The same things were measured in two ways. Each way mixes the same 9 hidden numbers, adds some noise and spreads widely along 7 directions of its own, which tell nothing about the thing.
Some things both ways: the first way, then the second way.
[ -7  -6 -13  -1   3   2  15   0  10   5   1 -24  15   7  -5   2 -11   0]
[ -1 -11  -6 -14   4   0  -6 -22  -6 -12  13  -6   0  11  -9  -8   3 -13
  -1]

[ -5  -1 -10   3  19   0   9  -8  -6  17   4 -24 -11  15 -22   7  -7   2]
[ 22  -4 -15  -6   7   6   1 -33   2  17  12  30 -13  -3  26   3  11  -3
 -21]

[  6 -20  10   3  -5  -8   3  23 -20  15 -13  -9 -23  39 -33   5 -21  20]
[  8   8  -5   1  13  15  -1  -7  -8  11  -2  17 -11  30  29  11  -5 -11
  11]

[  1 -13  23  -7 -19 -16 -25  18  -5  -4  17  22 -32   7   8 -10   2 -19]
[ 12   6   1 -11   2  13   8  -1  -2  13   2  -7  -2   8  13  15  16   7
   4]

[-10 -19   2  -7  -7   1 -22  44  -4 -11  16   1   1  10 -23  -8 -18  12]
[ 17   7   1   0  -8  11 -13   3  -1  10 -12   3   2  15  -5  18  14   2
  -5]

[ -3  14 -38  -5   2   5 -18   2   0  -8  17  12   1   2  12  10   8  -2]
[-27  16   8  -2  22  22   3 -19   5   5 -16   2 -13  24   3  10  -2   1
  25]

[ -1  -9  -8   1   3  -4   5  19  -3   7   0 -14  10  23 -26   3 -19  32]
[  3  31   5  21 -24  11  29   5 -16 -14 -11 -21   1  22  -4  -9  12  11
   9]

[-13  -1   8  -1   7 -24  -4  -9  25  19 -14  16  30   2  -9  -7  11   3]
[-10  -7  -9  -2  15  14  19   1  -8 -12   0  -7 -12  14  10   4   8   7
  11]

[ -7  -4   4  -1  -2 -12  -3   0   5  -5   7   3  -6  12  -3   0  -2   3]
[-15  -7  -7 -12  15  13   7 -17   4  -4   1  13 -15   6  13  -4   3 -11
  13]

[ -6 -10 -13   9 -13  -3  17   9   8  -2  -8 -24   1  14  -4  20 -31  13]
[  7 -18   5   0 -15 -10 -39  -1  13  10   5  -5  19   0  -6 -18  -6   3
 -15]

[ -3 -20   2  -8  -4  -5  15  -4 -38  -7   9 -17 -42  14  22  15 -14 -16]
[-15   6   7  -8   2  13  12  -1   0 -38  -2 -23  -2  15 -13 -24  -1  -6
  19]

[-24  -2 -18 -18  -8   3   5   3  -7 -26   0 -16  19  18   8  -5 -10  17]
[ 11  36  -5  -1 -11  10 -13  -6  -2  20  -9  35 -10  13  12   7   4  -4
   8]

[ -5 -26  30   9 -26 -25  17  -8  23   0 -10   0 -17  18  14   2  -4 -24]
[ 14 -22   1 -27 -15  21 -44   0  14   5 -39 -15   9  15   1  20  48 -22
  -1]

[-11 -18  13   0   3  -5  17   0 -13   1   1 -20 -11  22   7   8  -7  -4]
[ -5  -3 -17   1  11   6  21  -8  -3   3  12  18 -12  17  10   9   9   8
   1]

[ 14  22 -10  -2   6  -3   9 -10 -14   8  18  10 -26   4  19  15   3   5]
[ 19   3  -8  15 -16 -13 -23  11   8  15   2  -3  13 -30   8   7   8   3
  -5]

[-14 -12 -23 -11  -5  17  -6  14  -5 -23  23  -2  -6  14  20   8   2 -31]
[-23 -46   7  12  28 -14  -8 -21  30 -39   3 -29   2 -11  -1  -6   2 -29
   8]

[ -2 -15   8  -7  -2  -9  15 -18 -28   0  -1   5 -35  20  31   4   4 -17]
[ 19  25   5 -13  -8  11  -5  -2  -2   2 -22  11 -15  17  12  27  30 -18
  12]

[  4  -9   7   6  -7 -17  18   0  14   4  -3 -11 -13   7 -16  -8 -12  15]
[ -4 -21  -3 -28  -4   1 -16 -10  -5 -15   6 -11   9 -14 -13 -32 -13 -20
  -7]

[ -7   5  -2  -7  10   0  -1  -6 -13  12  11  -5 -18   6   6   9  -2 -14]
[-14  25   4   3   7  13  27  -9  -6  -3   8 -13  -9  15   6   2   5  17
  20]

[  3   1 -14   3   5 -17 -14   0  17  14   3  17  10  -7 -10   2   3   6]
[ -5  11  -3  -9   6  19  19  -6 -19 -19   1  -6 -14  29  -1  -7   4   6
  10]

[ -9 -13 -10  16   6   2   1  -1   6 -15  14  -1 -26   8   0  20 -13  -7]
[  2   9   5  16 -12   8   1  13  12 -12 -41  -9 -10 -13   4  13  28   1
   1]

[  9   7 -75   6  10  24  13 -22   0  -9   0 -21  18  -2  15  13  -3  13]
[  8  -4   4  21  -8 -23  -2   2 -10 -21   1 -27   8 -30  -8  -7 -19 -23
  -3]

[-11 -23   9  -3   1   2  12  -1 -12  -5  -5 -21  -6   8   6  -6 -15  -5]
[ -2  22  14 -18   0   9   2  -2   2   7 -23 -11  -6  -5 -12  38  27 -12
  21]

[ -9  -9  -8  -7  -3   7   3  31  -7  -9   0  -2  -1  17 -22 -10 -25  30]
[ 33   9  -1  21 -15  -2 -27   3 -13  21 -17  17 -12   5  14  13   0  23
 -34]

[  4 -18  22   2   8  -8  19  27 -16  12   6 -16 -23  22 -31   7 -30  25]
[-21  -3  -3   9  19  16   5 -19 -10  -6  -8   0 -20  15   1   5   1  16
   6]

[ -5 -12  -9  -6  -1  -7  -5   3 -10  -4   1 -20   6   7  -8  -4  -6   6]
[  3  15   1 -14 -13  10  14  16   9 -30  -7 -31  20 -17 -17  -9  15 -34
  25]

[ -9 -20 -11  -1   3 -11   5 -13   3   4 -11 -28   9   0 -11   1 -13  -6]
[ -6   4  -6 -48  15  29   2 -18 -11 -27   0   4 -15  32  -6 -12   8 -26
  20]

Other things, the second way, with their names:
<79>: [ -6  19   3  36   2 -18  23   8 -11  18  10   9  -7   5   8  23 -18  14
  11]
<201>: [ -4  -9   7   4  -3 -15 -27  -4  22  10  -2  14   6 -18 -11   4  -5 -13
  -1]
<313>: [ -3 -22  -2 -37  -7  13 -11   5 -20   7  -2  -8   1  14  -7   2   8  -5
   3]
<396>: [-14 -33   9   5   1  12 -21   6 -10   0   2 -38  17   8  -8 -26 -17  22
  -8]
<119>: [ -9   8  15   9 -17 -12  -6  15  -6  -6   6 -11  11   4  -9 -15 -20  -5
  17]
<250>: [ -9  -1  -2  15  10 -20  19  -5  20  -2   9  10  -8 -28   8   1  -8  -3
   0]
<97>: [  2   1 -14   5  -5  -1  12   1   6 -13  21   3  11  -7  -6 -25  -5   1
   0]
<359>: [ 19  14  -6   0   1  12  15  -4  -2 -12  -2  -6  -6  13  15   5  16  -5
   1]
<461>: [ 12   1 -15 -11  12   3 -14  -4  -2  38  11  37  -6  10  15  30  -1  -1
   1]
<288>: [ -5  20  15  33   5 -16  30  -1   2 -19  -7 -22 -15 -35   4  16   2  -4
  15]
<341>: [-21  -9   0  13   2  -1   4   7  19  15   1  -7  12 -10   4   8   2  -1
  16]
<116>: [-21 -16  -7  -6  21 -14  20  -8  -8 -21  38  -3 -10   2  -8 -25 -24  15
   2]
<134>: [ -3 -25   4   2   9   3 -12  -3  32  14 -12   3  -2 -20   5   6  18  18
 -15]
<427>: [  5 -14  -9 -26  -5  17  10  -3  16 -24 -21 -12  -2   2 -11   1  43 -14
  -6]
<35>: [ -1 -30 -15  -3  22   9  16 -13  12  -3  -3  -8  -8   0   1  22  28   8
 -13]
<209>: [-20 -22   8 -18  13 -13  -3 -11  -1 -11  24 -17   2 -35  -4 -20 -18 -16
  12]
<212>: [  2  -5  -9 -19  10   2   2 -13  25 -20  -5  13 -11   3  -3   0  24 -12
  -2]
<151>: [  7   5  -1  12   5   3   2 -18   5  21 -11  21 -14  -3  22  23  11  -4
  -4]
<34>: [-13  15  10  -2  -1 -11  19  -1  22 -29   5  -4   0 -16  -1 -12   1 -29
  27]
<401>: [-26 -12   6   6   9 -11  19   6  -1 -28  16 -15   0 -13  -3 -22 -22 -12
  20]
<7>: [-25  18  14   4  10  10  28  -8  14 -15 -11 -15  -4  -8 -11   8   8 -10
  28]
<224>: [ 10  35   8 -32 -12  -2  -9  -4 -31  -1   9  27 -11  18 -16  -3 -18 -27
  16]
<123>: [  8  -9   8 -13 -16  -7 -18 -11   8   7  -3  17   1  -5   2  -4   8 -25
  -5]
<310>: [ -7 -32   4 -10  11   1 -22 -13  22  20   6   0   8 -11   1  -6  -4   6
 -16]
<169>: [-12 -11 -17 -34  39  12   4 -22 -16  17  27  34 -18  15   3   6 -31  -5
   1]
<11>: [ -6   7  16  -8 -11 -15  -1   0  18  -3  -4  -6  13 -28 -23  16   9 -35
  22]
<103>: [ -1   3   7  -6 -15  16  -7   2 -10  -5 -27 -10   0  15  -3  -1   9 -12
   6]
<452>: [-12  -9   6  13  11  19  -4   1  -4  18 -29 -10 -12  16   0  22   7  35
 -13]
<73>: [-29  -8  14  -8   6   6 -11   0  -9 -18  -2 -31   7   4 -18 -21 -19  -8
  21]
<318>: [ -6  -7  -5 -13   7  -9  13  -1  14 -16  22  -4   2 -25  -2 -18  -5  -5
   5]
<391>: [  9 -13   4   3   4  -8   5 -14  15  19  15  -1   9 -13  11   5   1  -6
  -9]
<186>: [ 14  -1   2  38   6 -12   0  -5   7  -3   7  -5  -8  -9  21  -2  -5  16
 -14]
<308>: [ 14  -7 -12   5  -4  -4  -3 -21 -12  17  18  11  -2   4   8   0   3  12
 -21]
<38>: [  5  -4   5 -14   3  -4   4  -9 -20 -22  13 -17 -16  14   0  -7   4   9
  -2]
<158>: [ 25 -16 -10   2   1  -4 -11 -13  10  49   5  18   7  -6  11  29   7  14
 -35]
<336>: [ 27  12   9   7 -13 -10   4  -1   6   0   2  -3  -5 -20   0  24  30  -1
  -2]
<272>: [  0  -5  -8 -26   5  19   4  -4 -11 -33  11 -14  -4  24  -6 -40  -1   1
   0]

Some of these things the first way, each followed by its name:
[ -8 -17  -8   4   3   2   6  -9   3  -4   1 -19   9   3  16   2   3 -19] | <35>
[ 10   4 -13   7  -1  -7   1   2  16   6  18   2  -7   1   0   8  -1   1] | <308>
[-15   5   5   2  -1  -6  -5   6  13  -3  11   7   5  15   4   8   7   0] | <341>
[-11  -4   5  -5   3 -13  14 -26   6   2  -2  -7  -4  -2  16  -3  -2 -10] | <209>
[-20  -8 -28   5  -1  -2  -7  -7  22 -20   4  -7  30   7   6   6  -8  12] | <123>
[ 13 -27   2  20  -1 -33  -1  -3  16  24  -7  11   0 -14  -4  22 -16   6] | <336>
[  3 -11  12  11  -6 -22  -8  12  13  21   1  19 -19  12 -13   3   5  -4] | <391>
[ -4 -14  -4 -12  -3   4  -2  18 -22 -20  23   2 -29   6   2 -11 -15   9] | <224>
[-10 -13  -4 -15 -11  15 -24  14 -11 -46  28 -15   9   8  17 -22 -18   8] | <313>
[-16 -14  -9  -3   2  -1   4   1   0 -13  11  -4   5   5  17   0   3  -5] | <11>
[ -2  -5 -13 -10   2  -1   2  -5 -22  -2   6 -24 -14   3   1   5 -16  -2] | <272>
[-10  -4  14   5   6 -20   2   1   6  12  -5  12   2   5  -4   7  -7  15] | <134>
[ -4 -13 -18   4  -2  -6  14 -12  -1  -4  -7 -24   2   4   6  15 -21   4] | <73>
[ 22 -22  -4  -1 -22  -8   3  17 -23 -11  -2  -9 -22   7   6  -8 -19  21] | <169>
[  2   1  -8   4 -10  -8  -9  13  23   2   5  17   6 -11   1   3 -11   4] | <116>
[-19 -25   6  14 -11  -8   4  15  22  -4  -5   5  -4  15  -3  11 -10 -12] | <79>
[-14 -20  11  -3 -13  -8   7  10   0 -16   1   9 -11  11  16  -6  -5  -1] | <452>
[-24  -4 -14   4  13   0  -7   5  15  11   5   6  -8   4 -16  19  -3 -27] | <186>
